There are 12 hidden switches. A switch that is on adds its own fixed numbers to the row, and there is some noise. The rows also spread widely along 14 directions, which tell nothing about the answers.
Known rows, each followed by its switches (1 for on, 0 for off):
[-23 -10 -18  42  58 -40  -4 -19 -43  43 -10  12 -24  25  -4  15  19 -30
 -64  30 -21 -20   7 -51 -14 -21 -22   7  51  -6  -1  -2 -19  -9  36  18
  37   7  -5   1   0]
1 1 0 0 1 0 1 0 1 0 1 1
[  7 -21 -34  -3  -8   5   9  23   0  26 -19 -13 -49  -1 -23   6  43  -9
 -23  23 -25  -1  10 -29  -1 -25  13  10 -17 -11  19  16 -16   8  -5 -19
  59  22   4 -13   0]
0 0 1 1 1 1 1 0 0 0 0 1
[  6 -22 -32 -33  49  36 -24 -19 -54  29 -27  14 -47 -35   2 -19  27  -1
 -15  26 -30  46   4  -3 -12 -16  -3  -6 -24 -25  27  24 -54 -38  44  14
 -21 -11  13  40  -2]
1 1 1 1 0 1 1 0 0 0 1 0
[ 37  16  15 -33  -1  63 -32 -16  51 -31 -43  35 -15 -28 -77  23  34 -45
   3 -26   3  -5   7  37 -25  61  10 -37 -87 -28 -10 -43 -57  29  -2 -41
  17   9  32  -7 -24]
1 1 1 1 1 0 0 1 0 1 1 0
[ 18  12 -15 -68 -19  31  13 -22   2 -29 -42  -5 -22  31 -29  25  -8 -19
  22  -3 -32  80   6  15  62   8 -16 -71  -4 -10  -8  31 -46  27   0   7
  13  71   2 -35  14]
0 0 1 0 1 0 0 0 1 0 1 0
[ 21 -20  11 -43 -60 -17  33  -4  21   3 -21  18 -26 -29 -53  67   0  -1
 -10 -38  31  -6  29 -20 -25   5 -49  26 -15 -38  17 -23  -5  -5 -35 -23
  58  -5   2 -36  37]
0 1 1 1 0 1 0 1 0 0 1 0
[ 10  10  18  -6 -21 -30  -2  -5  21  -6 -19   9  -9  41 -21  30   2 -34
 -21   8  -3  -6  17 -16  13  22 -30   9  38  11 -28 -23 -14  23   4  -6
  40  37   3 -50 -16]
0 0 1 1 0 0 1 0 1 1 1 1
[ 32   1 -45 -39 -38 -27  57   2  15 -10 -50  14 -62  35   2  19 -21  17
   1  14 -22   9 -29 -34  22   9 -45  37  -9  31  26   2 -39   4 -23   8
  38  30  27  -3   5]
1 1 1 0 0 1 1 1 0 0 1 0
[-23 -25 -17 -26  35  -9 -43 -53  24   5   6  -2 -21   5 -36  43   8 -23
 -68 -29 -34 -19  16 -15 -17  -5  29  -7  -7   1  46  20 -40 -15  32 -20
  14   6  -4 -22   4]
1 1 1 1 1 0 1 0 1 0 1 0
[ 27 -20  27 -11 -45 -26 -13 -11   8   9   4  19   7  -9  -6  37  23  15
  10   1   2  15  19 -18  27   8  -8   6 -23  17 -29  -1  25  22  -8  -5
 -20   7   6 -12   9]
0 1 0 1 1 0 1 0 0 1 0 1
[ -1  27  27  30  12 -32 -17   5  -7  31 -29  -2 -18  24  44 -17  -2  13
 -15  28   3 -11  -9 -22 -50  40 -30  54   5   2   4 -24 -30 -10  47   2
 -36  -9  30  12 -46]
1 0 1 1 0 1 0 0 1 0 0 0
[ 51  -8  27   5  21  -6 -51 -17 -33  57  26  17  34 -20   2  21  23 -19
   4   6   8  -4  31 -14  13  -8   5 -34 -16 -21 -45 -32   8  -2  29  32
 -71 -27 -19  25 -11]
0 0 0 0 0 0 0 0 0 0 1 1
[ 48 -21   9  12   4  30   8   1 -32 -42 -13  40 -16 -43 -39  35  12  -9
 -18  38  -5  70   4 -12  29 -20 -21 -27 -16  23 -34   3 -21  36 -10  55
   9  -5 -12  -9  26]
1 0 0 1 0 1 1 1 0 0 1 0
[ 55  29 -12 -22   4  28  48  -5  -8  22 -27  18  14 -21 -36   8  44 -32
  25 -27 -31 -35  -9  18 -17  73   2 -35 -46   7 -28  -8  -8  14   2  -7
  -2 -14  22  45  -7]
0 1 0 0 1 0 0 1 0 1 0 0
[ 42  15  26  22 -18 -43  52  -5 -28  -8 -24  59  -1 -37 -52  42  -2 -30
   1   4   1  -9   2 -38 -37  61 -50 -19 -20  35 -34 -34 -11  52 -32  21
  45 -26   8  -1  39]
1 1 1 1 1 1 0 0 1 1 0 0
[ -4  -1  14 -28 -12  18   1   5 -17  23  10   4  -3 -27 -27  20  63  -9
  11 -30 -26 -26  24  29 -38  54  27  -4 -37  -5  -3  13  17 -20  29 -34
 -11 -13  10  18  -9]
0 1 0 1 1 1 1 0 0 0 1 0
[ 70 -10   2  16  18  16  50 -14  15 -44 -28  -4 -20  -2 -26   4 -49 -28
 -53  23 -45  26 -12 -29  20   1 -10  14   8  49   3  29 -53  31  11  51
 -10  -1 -18 -12  -5]
1 1 0 0 0 0 0 0 0 1 1 0
[ 32 -43 -35 -35 -56   0  14   3  45 -13  -9  -6  -7  -3 -37  53  17  10
 -25 -15 -14 -17   6 -39  36 -64  19  -9 -63  29  41  36  10  30 -38 -28
  38  17 -15 -27  21]
1 1 1 1 0 1 0 0 0 0 1 0
[ 48 -17   6   6  19  13  28  12   5   3 -31 -21   0  19  -1   5   8 -13
 -61  24 -19  25   0 -32  41 -36 -29  -4  13  23 -27   9 -14  12  29  14
 -32  11   3   0 -30]
1 0 1 0 1 1 0 0 1 0 1 0
[ 19  -8 -18 -16 -36  22  20  30  21  -6 -18  -4 -78 -15 -13  -6  13   5
  16  10 -48  15   0   5 -22  41  17  35 -61   1  39  38 -30  -4   8  -1
   1  15  14   3  -7]
1 1 1 0 1 1 0 1 0 0 1 0
[-74  -3 -14 -25  -1   5  41   5 -32 -12 -22   2 -24  20  -2   7  43   9
 -11   2 -38  16   6   5 -18  23 -27   6  43   6  18  69  24 -27  42 -36
  45  35  26  -8   6]
1 0 1 1 1 0 0 0 1 0 1 1
[ 60  13  17 -14 -41 -54   0 -31  26  10  -6  30  -5  18  -8  65 -38  -4
   8  -5   1  11  -3 -30  16  31 -31 -12  -5   9 -16 -37 -25  30 -21  38
 -24  17  -2 -21  17]
0 0 0 1 1 0 1 1 1 0 1 0
[ 76   7   4 -15  11  54   9   6  38 -14 -48  15  16 -20 -34  14  35 -14
 -24   4   2 -13 -16   2  17  20  -5 -30 -75  22 -30 -35 -29  26   3 -19
 -33 -13  34  32 -44]
1 0 1 0 1 1 1 1 0 0 1 0
[ 44 -44   2 -81 -31  51   7 -20  -1 -37 -49  24 -19 -40 -16  12  10  40
   7   3  12  87   5   2  51 -26 -53  -7 -51   6 -13  20 -18  -4  -4  -7
 -37   2  36  11   8]
1 1 1 1 0 1 0 0 0 1 1 0
[ 26 -21  13 -13 -23 -24  49 -15  -2 -21  -4  37  12 -18 -45  59   8  -2
 -31 -15   4 -14  12 -36  12   3 -38 -10   2  43 -15   3  28  22 -21 -10
  32  -6   3 -10  32]
1 1 1 1 1 0 0 0 0 0 1 1
[ 51 -24   2 -34 -14  -7 -30 -15 -16  50 -17  15  -9 -21 -19  37   4 -13
   9   6  17  43  27 -34  20 -35 -31 -39 -33 -50  -7 -27 -27   6 -10   7
 -18  14  -8  -6  17]
0 1 1 1 1 1 0 0 0 0 1 1
[ 31  25 -11   6  18  12  -4  -1 -21  27 -34  -4   6  16  35 -25  19 -14
   5  37 -37  33 -10  -8  29  23 -15 -16   0  21 -20  24 -21  14  31  26
 -41  26  12  22 -27]
0 1 1 0 0 0 1 1 1 1 0 1
[ -4   4 -17 -15  -2   4  14 -31 -35 -12 -11   6   2 -14 -32  43  11 -15
  -8  -7 -33  30   8  -8   3  11   8 -46  -6  25  17  41 -21  24  -1  15
  37  13 -15 -19  42]
0 1 0 1 0 1 1 0 1 0 0 0
[ 24  33  15   1 -31 -34  13   2  10  40 -24   5 -18  11 -19  39 -10 -47
  13 -11 -24 -11  11 -11 -45  50 -12  -2  -1 -55  13 -25 -33   7   9  10
  13  14 -17 -21   1]
1 0 1 1 1 0 1 1 1 0 1 0
[ 32  11 -12 -55 -21 -45  -4 -24   4  14   6  29 -61  49 -38  51  -6 -38
   5 -34 -10  -3  11  -2   9  44 -31  11  17  -3 -24 -73 -49  -6   0  12
  38  22  13 -33  -2]
1 1 1 0 0 1 0 1 0 0 1 0
[-62   2 -26 -37  -8 -65 -21 -33 -44  23  -3  15 -55  41  46  15  -3  38
  24  13 -32  49  -5 -22  -8  32 -23  13  22  18  38  39 -25 -25  25   5
   6  45  30  -8  27]
0 1 1 1 1 1 1 0 1 0 0 0
[-44  -7 -41   1   7 -33   3 -19  13 -11 -30   7 -27  37  21  23  -5  29
 -36  24 -24  15 -27 -44  -3 -10 -20   7   0  43  61  55 -24   7   2 -10
  27  49  25 -14  15]
0 1 1 1 1 1 1 1 1 0 1 0

New rows. What belongs after each?
[ 28   7 -31 -12  35  12  12 -19  14 -14 -36  16   8  20   8   6   5   9
 -37   8 -10 -19 -37 -23  10   7 -20  -5 -32  58  12  -1 -33   8  18  -9
 -24   3  37  35 -30]
1 1 1 0 0 1 0 1 0 0 1 0
[-18  -7 -41 -41 -12 -31 -31 -25  -9  14 -31  15 -92  38  27   9 -14  29
  24  27 -24  75 -14 -23  15   3 -24  22 -17 -21  38   5 -71 -16   8  14
  13  50  32 -13  14]
1 1 1 0 1 1 1 1 0 0 0 0
[ 61   7  16 -20 -40 -27  65   3  -9  20 -20  15 -13 -16 -31  22 -21 -35
  14 -15 -24 -19  17 -23 -20  50 -37  20   5  -9  -9 -10  -6   2  -3  15
   8 -19 -15   2  10]
1 1 1 0 0 0 0 0 0 1 1 1
[  0  20  10   1 -41  -4  52  13   1 -18 -60   7  -1  -9  17  16  -3  35
  18  20   1  36 -22 -22 -19  34 -45  13 -27  14  27  35  -8  21 -15 -15
   7  22  26   2  16]
0 1 1 1 1 1 1 1 0 0 0 0
[ 47   2  28 -23  -1  61   7  -1  12 -46 -56  22 -11 -35 -27  -8   9  -8
   6  24 -16  55  -3  20   9  35 -13 -21 -51   1 -22  10 -41  22  15   0
 -34   7  24  13 -21]
1 0 1 1 1 0 1 0 0 1 1 0
[ -9  21   4 -28  64  36  22 -37 -12  -1 -59 -18  22  18  -2   0  13 -12
 -52 -12 -21  15 -16   7 -17  19 -24 -12  33 -14  10  10 -50 -28  65 -29
 -15   4  30  20 -34]
1 0 1 1 1 0 1 0 0 0 0 0
[  6  21 -12 -20  11   1 -29 -41  20   9 -54   0  10  24  12  17 -33  -7
   2  12 -20  25 -19 -25  -6   5  -3 -38 -31 -19  56  15 -64  13  18 -17
 -27  41   5  -5 -13]
1 1 1 1 1 0 1 0 0 0 1 1
[ 45   9  23 -24 -28  20  22  -4   0 -23 -21 -18  19  -8 -32  27 -21 -38
  15  -3 -29  64  20  -1  20  15  -6 -41  -8  -4 -10  26 -36  36   4  21
 -10  20 -30 -39  13]
0 0 1 0 0 1 0 0 0 1 0 0
[-48 -13  26 -36 -56   4   2  -6 -10 -16 -23   0   5 -26  -7  42  29  32
  24 -13  -6  53  27   3 -10  18 -14 -10 -32 -23  19  54  21  -5  14 -34
  -3  10   7 -23  32]
1 0 1 0 1 1 1 0 1 0 0 0
[ 47 -10  -7 -15 -17   5   8  14  16   9 -19 -20  11  37  15   9  26   0
 -29  22 -14   5   1 -25  73 -45  -6  -1   5  39 -19  16  13  21   4  -7
 -12  40  -3  -9 -29]
0 1 1 1 0 0 1 0 0 0 1 1
[ -1 -10  26  -9   8  32 -18 -11  20 -27 -22  -6 -34 -26 -25  -5   3  -3
 -32  10 -16  40  17   7 -28  48  -7  21 -16  11   6  22 -37   1  32 -12
 -15   5  29 -20 -17]
0 0 1 1 1 1 0 0 1 1 0 1
[ 37  -6  28   0   6  22   7 -15 -21 -19  -7   7  15 -23 -15  19   5 -22
 -10  12 -39  84  16   0  38  14 -15 -43  -4  19 -35  40 -12  28  28  45
 -53  11 -16  -6  15]
1 1 1 0 1 0 0 1 1 1 0 0
[ 35   2   6  42  23 -19 -13   0  31  30  14 -40 -26   9  -5  13 -43 -54
 -56  18 -61   0  12 -35 -39  12  37  26  23 -18  56  29 -56  -1  40  42
 -27  15 -50 -33 -18]
0 0 1 1 1 0 1 1 0 0 1 1
[ 10 -23 -65 -64  22 -19  -3 -36 -23  72 -30   4 -22   1   7   7   3  -4
   4  -5 -40   8  -9 -38 -16 -23 -10 -23 -26 -39  58  26 -49 -38  15  -8
  -8  12   9  35  15]
0 1 1 1 1 1 1 0 0 1 1 0
[-37  -2 -63 -18  -5  11  33   2 -18  13 -53  13 -46  -3   3 -10  38  17
   7  24 -46 -12 -18 -21 -21  11   1  -8 -37   8  61  70  -6  -4   2 -32
  55  31  29  24  14]
1 1 1 1 1 0 1 0 1 0 1 1
[  2   0   6 -18 -60  -3  16 -10 -15  -3 -28  24  -1 -53 -19  36 -13  13
  44   4  -2  26  25 -20 -14  22 -19 -34 -54 -17  37  53   7  27 -32   5
  17   7 -18 -12  60]
0 1 1 0 0 0 0 0 1 0 1 1
[ 23 -13   7 -72  -3  29  -6 -28   9   6  -8 -14  -4   2 -26  27  45  -2
 -35 -39  -7   7  25  26  38   9  -6   1  11   2 -32  -5  -1 -24  27 -24
  -7  -1  22  -6 -16]
0 0 1 1 0 0 1 0 1 0 0 0
[  5  20 -23 -17 -16 -22  12  14 -30  70 -34  23  18  16  15  22  46  -7
  42  -5  -4 -18 -10 -23 -25   5 -27 -37 -38 -40   9 -14   6  -4   6 -26
  -3  15  15  35  -2]
1 1 1 1 1 1 0 1 0 0 1 0
[ 74   0 -65 -98 -24  21  51 -21 -31  41 -62  29  -1   1  -5  23  17  21
  50 -12  -7  15 -29 -12  42 -20 -45 -59 -51 -13  -7 -14 -22  -6 -21  -1
 -11   0  32  57   9]
1 0 0 1 0 1 0 0 0 0 1 0
[ -6 -36 -22   5  -6 -20 -16 -12  23  10 -14  13 -24 -13 -22  47  -2   5
 -36  10  -2   8   9 -54 -14 -44 -11  -6 -37 -22  45  17 -22   9  -9   2
  21   6  -5 -19  29]
1 0 1 0 1 1 0 1 1 0 1 0
[-16   0   9 -32  40   7  -1 -61 -17 -32 -23  20  65  11   1  42   2  21
 -25 -24   0  22 -17 -11  12   9 -29 -55  -8  48   1  23  -8  -2  39 -23
 -55   1  29  23   0]
1 1 0 0 1 1 0 0 0 0 1 0
[ -3   4   2 -32  16 -42 -25 -47  -5   3  17  14 -41  47 -16  50 -15 -13
 -16 -21  -8  36   7  -7   2  35 -24   7  39   0 -15 -40 -53 -12  26  22
   5  25  18 -36   4]
0 0 0 0 1 1 0 1 0 0 0 0
[ 18   9 -28  -8 -57 -14 -12  26  34  10 -37  29 -61  42  10  13  20  26
  42  31   2  -1 -24 -17   4  18 -16  19 -60  -2   7 -31 -20  26 -21 -20
  22  47  46  -7 -28]
1 0 0 1 1 1 0 1 0 0 1 1
[-19   4 -13  27   6 -38 -55 -20  -3  -2 -32  28  -7  38  37  28  -5  24
   0  54   7  59 -25 -53  20 -34 -19 -24 -30  15  24   0 -46  39  -4   8
   0  53  15 -20   7]
1 1 1 1 1 1 1 1 0 0 0 0
[ 29 -23 -44 -17  19   1  73  -7 -14   0 -31   5  44  -2  -2  33  16  16
 -50  14 -23   5 -29 -58  35 -48 -40 -35  12  61  14  54  21   9  -6  -1
  -1   9  10  30  17]
0 0 1 1 1 1 1 1 0 0 1 1
[-77 -24   5  -8  14 -56  -2 -41 -54   3 -14  31   3  -4   3  50   8  32
 -25   4  23  39  11 -49 -28 -21 -55   1  35  -9  30  25  -3 -15   9 -17
  46  12  13 -19  58]
0 1 1 1 1 1 1 0 0 0 0 0
[-10  26 -17 -44 -54 -31  12  -7  20   3 -42   1 -23  43  11  26 -16   7
  42 -11 -21  -6 -11 -11 -15  38 -10  10 -33  -4  48   9 -31   3  -1 -31
  17  35  14 -19  -4]
1 1 1 0 0 1 1 0 0 0 1 0
[ 22   6   5 -59 -40  -1  23 -21  12 -33  -9  23   4  15 -45  53   9 -31
  21 -30 -38  34  10  13  38  51 -14 -40  -5  24 -23  11  -4  18  -1  -7
   6  37   2 -30  13]
1 1 1 0 1 0 1 1 0 1 1 1
[ 29  11  -3  15  27 -32  18 -18 -52  25  -6  32 -52  -8 -21  11 -17 -37
 -10  23 -19  -4  10 -24 -25  43 -26  18  34  -4 -10 -26 -45  -3   9  50
  36 -11  -9   3  14]
0 1 0 0 0 0 1 0 0 0 1 1
[-46 -20  -6  -2  20   4 -33 -21  -9 -47 -17  55 -42 -10 -22  12  28  13
  -8  36   2  42   3 -10   3  22 -23  -3 -18  26   0  23 -18  12   1  -9
  41  34  40 -12  18]
0 1 1 0 1 0 1 1 0 1 1 1
[  8 -29 -23 -10   0  23 -44   1  44   9 -22 -30  -2  45  -7  20  43 -14
 -60  16 -15  -3  13 -22  61 -77  21 -11  -5   1   4  16  -6  14  19 -32
  16  47  -4 -38 -40]
1 0 1 1 0 0 1 0 1 0 1 1
[ -5   3   5 -57 -58  11  36   2 -22   1 -42  31  14 -23   2  35  29  38
  51  -7   5  51   1   3   3  29 -62 -34 -32 -11  -6  30  32  -6   0 -26
 -24  16  34  16  22]
1 0 1 1 1 1 0 1 1 0 1 1
[-10   1  21  26  -7 -76  38   3  -7  40   3   3   9  19  11  22  -5 -13
 -29  -4 -21 -43  10 -49 -46  28 -34  36  43  14  10  19  21  -5  21   1
   5   1  -9  -6   6]
0 1 1 1 1 0 0 0 1 1 1 0
[-35  -5  20  37  23  10 -22 -13  26 -25 -14 -17   0  -6   9   4 -14   9
 -38  18 -35   1  -2 -15 -49  13  36  24 -26   1  63  61 -29  -3  49  -7
 -34   0  -8  -6 -16]
1 0 0 0 1 0 1 0 0 0 1 0
[ 27   6   4  34 -16  74   2  42  16 -10 -53 -27 -37 -36   7 -30  43  15
 -13  46 -19  29  -2  13 -10  12  21  31 -67   3  17  46 -21  24  12   0
 -11   9  15   8 -32]
0 1 0 1 0 1 1 1 1 0 0 0
[-12 -22 -45 -68  26 -14  -8 -54 -45  48   1  15 -52   5 -33  41  14 -26
  -8 -31 -32  42  24 -11   7  -6 -23 -24  32 -57  16  -3 -46 -44  27  10
  37  17   2  -7  38]
1 1 1 0 1 0 0 1 0 0 0 1
[ 69   4   2   1 -46  -2  67  19   1  51 -33 -27  42 -17 -21  50  -6 -33
   9 -19 -28   3   8 -38  -9 -22 -14 -35 -30 -48  20  20   3  18  -6   8
 -22  -2 -49   1  19]
1 1 0 0 1 1 0 1 0 0 1 0
[  0   7  24 -43 -64 -37  -1 -15  17  13   0  28  -5   4 -30  57   5 -15
  52 -40 -17 -13  21   9 -36  61   0  -3 -25 -39   5 -17  -1  -1   2 -22
   5   5  -2 -22  13]
1 0 0 1 1 0 1 0 0 1 1 0
[-22   7 -33 -38  -3  31 -48 -13 -31  54 -34  -9   0  -7  24   2  32   7
  57   7 -30  67   6   3  -9  -5  14 -59 -64 -69  50  46 -32 -17  36 -22
 -43  35   6  19   5]
1 1 1 0 1 1 0 1 0 0 0 1
[-17  14  -1 -35  11  -3  32 -10 -40  23   2 -20 -36  24 -34  34  19 -68
 -24 -29 -71  42  29  21 -12  38  -8 -13  76 -40   2  30 -29 -32  57  17
  29  37 -28 -34  11]
1 1 1 1 1 0 1 1 1 0 1 0
[ -6  -3 -31 -63  21  21 -27 -47 -23  43 -26  23  11 -23   4  21  39  15
  13 -19 -13  20  -1   4   0   8 -10 -57 -45 -28  26  28 -14 -28  23 -17
 -38   8  26  45  17]
0 1 1 1 1 0 1 1 1 0 1 0
